The rows of a group lie close to one hidden flat surface of 12 dimensions, which may be shifted away from zero. Surfaces can cross.
Some rows, each with its group after it:
[  7  14 -41   5  37  24 -23  23 -54  -9 -24   7  -7 -33 -42   1  30 -14
 -15]  Zizo
[ 31  16 -18  16 -23 -12   3  14 -24  33  -3 -45  23 -20 -19  19 -18 -23
  59]  rud
[ 23  40  25  -2  -8  16 -26  -7  13 -32  16  -2   6  -8  33  17 -16   8
  11]  zur
[-15 -14 -11 -12  -3   3  15   1 -34   8 -10 -29  -1  -4   5   0 -21  17
 -14]  Zizo
[ -7  46  28 -36 -18  29  53  19   6 -10  19   9  24  24  34 -35  -6   5
 -22]  taz
[-31 -18 -13  -7 -35 -25  12 -13  41   7  24 -44  -8  21  12  18 -20 -11
  -1]  taz
[ -3  37   7  31 -55  25 -21 -22   4  28 -16 -33  13   1 -35  10 -25 -23
 -17]  rud
[-14 -36 -31 -34  19   7 -28  -5  72  11  -5  33  20 -18  20 -72 -25 -54
 -16]  taz
[ 13  35  31  27 -22  22 -28 -24  12 -18  -1 -52   6  15 -31   0   4 -10
 -61]  taz
[-25  37  34   4 -47   2  -8 -16  24  17   2 -34  14   2   2   4 -13  -6
 -18]  zur
[  0  12 -14 -37 -11  29  28   4   7  12 -11   0  -9  14   8   2   8  -6
   5]  Zizo
[ 16  19  -5  26 -21  34  -9 -38   0 -34  -4  16   5 -21  13  -8  -6  17
 -27]  zur
[ 17  19  60 -31  36 -12  30 -19  -1 -13 -28  62 -11  42   9 -13  33  21
  22]  zur
[-10   8  -7 -19 -19  36   9  45 -22  33 -13  11   0 -22  -7   4  -8  21
 -14]  Zizo
[-15  25 -29  13 -10  11 -21 -30  -7  -6 -14 -24   0  -4 -32   5   5 -35
 -23]  rud
[ 14  16  38  22 -11  20   3  -2  14 -32   2   1  -3  24  -9  -2  -7  34
 -44]  taz
[ 10 -65  18  55  11   0   5  12 -61  53  29 -15  22 -13  65 -10  15  17
   8]  zur
[ -9  -1   2 -28   8  -7 -11 -56 -12 -22 -39 -27 -16  16  31  33 -37  16
  36]  Zizo
[-22  16 -18 -12 -17 -27   6 -26 -25 -36  -1  28  -3 -54   9   7 -19  32
  10]  rud
[-37 -24 -34  -1  22  -8   1  23 -36 -20 -12  -3   0 -10 -29 -16 -34  19
 -36]  rud
[  0  11   5 -16  20 -11  23  13   1 -22  30 -19   5  21  29   4  19  -6
  15]  zur
[  8 -31 -41  47   4   0  -6 -28 -13 -37  13  -4 -24 -11  -1  36  24  24
  -6]  rud
[  0  15  15   4 -13  33 -19 -45  25   1 -29  55   1  -4  44   6 -12  10
  32]  Zizo
[-45  14  -3 -15  -9  -5 -19 -29 -16   4   1 -24  25 -33  18 -34 -12 -29
 -40]  Zizo
[  5  -9 -11 -18  21  -9  23 -15 -11   1   6 -25   0  23  25   0  14 -23
  23]  zur
[ -1  -9 -26  45   7  23 -11  33 -38 -25   6   9 -10  -7 -15  30 -21  38
 -11]  zur
[  3  -8   6  -6  14  -9   5 -36  -8   1  -7 -41  11  -9  -1 -35  43 -25
 -38]  rud
[  6  29  27   5 -27  -4   9 -12  23   2  32  11   8   0  22  -3  22 -13
  -1]  Zizo
[ -6 -60 -50  13  36 -20  19  25  17 -22  13  14 -32  30 -16  19  22  12
   9]  rud
[-15  -6   0  34 -38 -14  16  -7 -17   6  70  35  -5   3  21   7   5 -11
 -30]  Zizo
[ 12  58  28 -17  -1  -1  -9  -8 -18 -14 -14 -39  11  -3 -28  -4   8 -18
 -15]  Zizo
[ 54  22  -4 -46  11 -32  10 -14  53 -45  -7   0   6   3 -16 -18 -25 -19
  50]  taz
[-18  12 -19 -28   3 -16   0   7  -2 -12   1   6  -6  -4  -2  13 -21  -5
  17]  taz
[  9  -8 -20  -2   0  -7  -6  -8  24  -6   8 -16  -2   4 -11  -1  -3 -23
   3]  taz
[-19  20 -24 -20   9 -36   0 -29   1 -35  13   6   0 -34  -3  -8  34 -18
  -6]  rud
[-49 -34   7 -22  17 -69 -15 -31  42 -20  20  34 -30  -7  33  29  28  17
  28]  taz
[-22  -9 -21 -37  20 -32  10 -12  17 -15  18  -6  -9   3  26   5  14 -20
  26]  Zizo
[ 51 -48  31  86 -33  13 -29 -35  28   8  16  20 -10   5  -1   7   4  25
 -33]  zur
[ 26  32  63  -8   8   8  -6 -23  35 -21 -26  32 -16  39 -26  -5  19  10
 -17]  taz
[-11 -21  18 -10   3 -30  24   5  26   6  17  37   7   0  12 -32  13   7
  -6]  taz
[-56  43 -16 -28 -37  35  55 -31 -10  -4   3   0  35 -32 105  -5   8  26
  30]  zur
[ 14  27  20 -54   0 -35  19 -32   9 -37 -11 -44  -2  -8  12   5  -3  12
  20]  rud
[ 18  -4 -11  -3 -12 -17  15 -16  18  -4  14  -7   6   1 -13 -26  -2 -28
  -9]  zur
[  2   1 -13  28  22   4 -10  22 -21 -14  12  -5  16 -20  -2  -7  17   0
  -4]  rud
[ 38   2  15  34  25  31  20 -49  -1 -27 -57  44  20  22  -4 -41   2  15
  13]  Zizo
[-17 -11 -45 -14  29 -40  11  51 -26   6  22  27   1 -28 -10   8   5 -10
  48]  zur
[  3   8  17  12 -13  -2  21 -53   4 -32   6   8  -3  -9  15 -19  49  13
 -42]  rud
[ 15   1  -8   8  -8  22  16  39  24  16  -8 -15   8   8 -29  -3  14   6
   3]  Zizo
[-31 -57 -50   0 -15   4   3 -28   0  42 -45  42 -32  16 -30  10 -32  -8
   7]  rud
[ 45 -23   5  44  -6   2   9 -16 -24  25 -11  66  -4 -19   4   7  18  23
  44]  zur
[ -7 -49  19  13  -2  22 -20 -34  53   5  -5  69  -5  -6  69 -18  -2  26
  -1]  taz
[ 27  25  15 -33  -8  -3  48  -3 -17  18 -31   6   9  14  -9 -13 -14   2
  37]  Zizo
[-24  24   8 -44  42  24 -24 -42  17  -8 -40  20   3  12  19 -31  35 -47
 -14]  rud
[-49 -16   6  -4  -7  15 -40   2  29  33  -3  67 -14  -7  34  13  -8   3
  10]  taz
[ 19  -3  18  43   2  14  15 -24 -30 -56   8  -5 -10   5  15  18  10  64
 -29]  taz
[-33  62   3   5 -13  20   7 -18 -28 -13 -28 -15  12  -8 -32   4  22   4
 -28]  zur

New rows, each followed by its group:
[ -3   3  19   9 -12 -15 -59 -12  -3  17  -8 -61  13 -49  -3  10  -4  -2
 -13]  rud
[ 36  13 -16 -20   9 -30   5   0 -18   1 -13  35  -7 -35  15  39   0   9
 109]  rud
[ 14   7   7  -5 -11   4 -13  21  44  35  11  18  20  -6 -11 -38   3 -46
  -2]  taz
[ 15  11 -42 -29   7  30  42  43 -75  13  -2  31 -28   3 -39  14  16  -2
 -12]  Zizo
[-30 -13 -36 -54  12  -1  22 -20  36 -44  -1 -12   3  16  31 -35 -47  -8
 -17]  taz
[-45  -1  -2 -53  18 -38  37   0 -22 -29  -8  48 -15   2  13  -3 -20  37
  13]  taz
[  6  30  23 -19  10  -6  -2   8  20  -9  -7  13   1   9 -11   0  12  -1
  16]  rud
[-16  13   6   4 -19  10 -15 -22  22 -17  13   5  11 -23  33  -7  -8   7
 -17]  zur
[  4 -13  -8   0  24  38  16  35  38 -25  20 -18  -8   8  30   2  72  26
 -29]  Zizo
[ 24  -1 -46  19  14  31 -26   7  -1  18 -21 -16 -16  31 -71   9  13 -64
 -14]  taz
[  3  -2   7  15 -16   8   6   7  20  14  -1  39   8  -7  12  -6  -6  11
  19]  Zizo
[ -3 -13 -15   3 -19  17  27 -15   8  16  13 -17  -3  26  22   1  10 -16
  -4]  taz
[ 25 -29  14  16  18   2  29  36  10  29 -10  65  -9  31 -20  -5  23  17
  33]  rud
[  2  31  39  -9 -14  -4  47  16  -2   7  29   8  14  21   7 -20  32   2
 -17]  taz
[ 24 -25 -28   4  -9 -12   3 -15  25   0   5 -27  13  -8  -9 -25 -20 -26
   1]  taz
[  9  17   5  20  31  23  37  18   9 -39  19  18  15  35  14 -21  40   4
 -13]  rud
[-45 -12  24 -21  18 -15  10   2  -2   1  20  -6  17   6  54 -31   7   3
 -21]  zur
[-12  49  10 -11   4  23 -43   5  16 -19   6  15  -6  -6  10  24  12 -14
   0]  taz
[  2  14  14  -9  -5 -13   7   9 -25   1  -7 -30   3  -4 -16   5 -12  11
   0]  Zizo
[-17   1 -39  21   1 -13 -20  46  -9  12   4   7  -1 -16 -46  25 -21 -12
  26]  rud
[-49  -1   8 -62  29 -33  13  47  24  -1 -21 -16  35 -29   0 -55 -18  14
  -3]  Zizo
[-23 -52 -21  -4 -14  -3   4  -8  63  46  18  14   4  17  29 -31   6 -41
  -5]  taz
[-12  -2  -4 -16  -4 -16 -23  22  -5  22  -8  70   9 -51  14  -9 -38   9
  46]  taz
[-40  26  -2 -24 -52 -20  23  -1   7  33  34 -51  10   2  17  11 -12 -28
   4]  taz
[-25  20 -16 -46  10 -18 -24 -23 -13  47 -30  10   0 -15 -31 -18  15 -79
   9]  taz
[ 38 -13   2   3   9 -35 -31 -19  21  27  11 -12 -18  10 -10  37  28 -50
  61]  zur
[ -5   6   0  26 -12   5 -12 -24  14   0  -5  17  15  -3  -4 -15  -8 -17
  -3]  Zizo
[ 17  12   7  -7   6  23  20  -6 -10 -17 -32  12  -8  25   1  13 -20  31
  22]  rud
[-36  29   7 -35 -12 -29  45  18 -34   4   4   3  -7  15 -20   9 -11  12
   0]  taz
[-25 -52 -12 -31  45 -24  -3 -10  65 -28   5  18 -35  28  33  14  35   9
  10]  rud
[-29   0 -24  14  34  11 -52 -25 -44 -38  -8   8   2 -55   9 -13  10   2
 -47]  taz
[  7 -30  -5   0   9   1   7  -9  16 -21 -17 -41 -25  37 -14  26 -11  24
 -11]  rud
[-30 -15 -23   3   6   7 -18  26   6  -5   2  10  -4   1 -20  -6 -26  -4
 -34]  taz
[ 19 -35  38  12  -6  37 -11  -6   3  25 -45 -22  -6  26  22  16 -41  55
   8]  rud
[-15 -41  -8  -1 105  48 -33  37  -9 -28 -21  -2   9  22  57 -24  13   8
  -8]  rud
[  8  40  11 -41 -27  -2  41   9  16 -31   9   1  11   7  27   1 -51  26
  33]  taz
[-16 -22  24  29   8  20  15 -34   8 -28 -15  15 -11  42 -14 -27   9  31
 -81]  zur
[  7 -40 -31  36 -11   0 -24 -12  13   9   6 -20   7 -22  -7 -11 -20 -17
 -16]  taz
[ 37  47  -7   6 -23  14  61  42  17 -60  21  33  -6  25 -26  21 -13  50
  21]  zur
[ 21  23   1 -55   7  10  46 -31  44 -16   3 -12  24  24  39 -61  20 -50
  -4]  taz
[ 24  54  16   7 -20  32 -46   1   2  23 -36 -53  18 -32 -37  12  10 -21
   4]  Zizo
[ 50 -13  79  22  -7 -28   5  36  29  17  52 -14   9  38  13  -2  -1  11
   4]  zur
[-15  16 -15 -32  -9 -13   1  36 -22  27 -15 -47   4 -11 -48   7 -31 -12
   0]  Zizo
[  6  21  15 -21  20   4   6   5 -24 -27  35 -28  26 -10  59 -30  -2 -11
  -9]  zur
[ 18  -6  14  17 -34  15  50  34  31  27  48  18  10  25  39   0  23   5
  21]  taz
[ -8  44 -32 -12  -1  25  35 -24 -15 -29 -24 -29 -10  31 -12  31  20  -4
  17]  zur
[-43  50   7 -82  -7 -11 -10  26  25  19   7   2  15 -44  23 -20  15 -29
   7]  Zizo
[ 18  22   7   0  -5  -1   7  21 -28   1 -10   7  21 -18 -42 -35 -24  -3
 -20]  taz
[-17  -6 -28 -30   2  19  36  -6  27  23  18  11 -20  48  37  18  37 -40
  27]  taz
[  9 -23   1   0  -1 -45   0  -3  36  -9  12   4  -3  -5 -14  -5  -2   0
  15]  taz
[-11 -58   0  -3  28 -17   7  -2  -4   3  -8  33   5 -33  80   1   3  58
  56]  Zizo
[  0  -7 -39 -16 -19  -1   6   2 -24  33  -9  15  14 -34  11  -6 -43 -18
  43]  taz
[  6   7  24 -17  -4  -4  36   1   2   5  -6  42  -1  17   4 -15  -1  13
   9]  taz
[-48 -49 -12  29 -18   6 -17 -14 -19  51 -13  14 -14   4 -15   7  -8  -1
 -32]  taz
[ 30 -25  49  18 -69   9  31 -71  38  24 -18  12 -19  17  36  23  -3  55
  15]  rud
[-17 -12  -8 -10  23   3 -11 -12  22  -9  -2  -3   0   6  31  -4  13  -8
   5]  rud
[ 16  63  24 -40  -7  47  28   2   3 -27 -11  34  -6  34  31  18 -12  17
  27]  taz
[ -2 -29  31   0  27  -7 -55 -16 -40  41  -3 -81   6  28  17   0 -30 -44
 -22]  zur
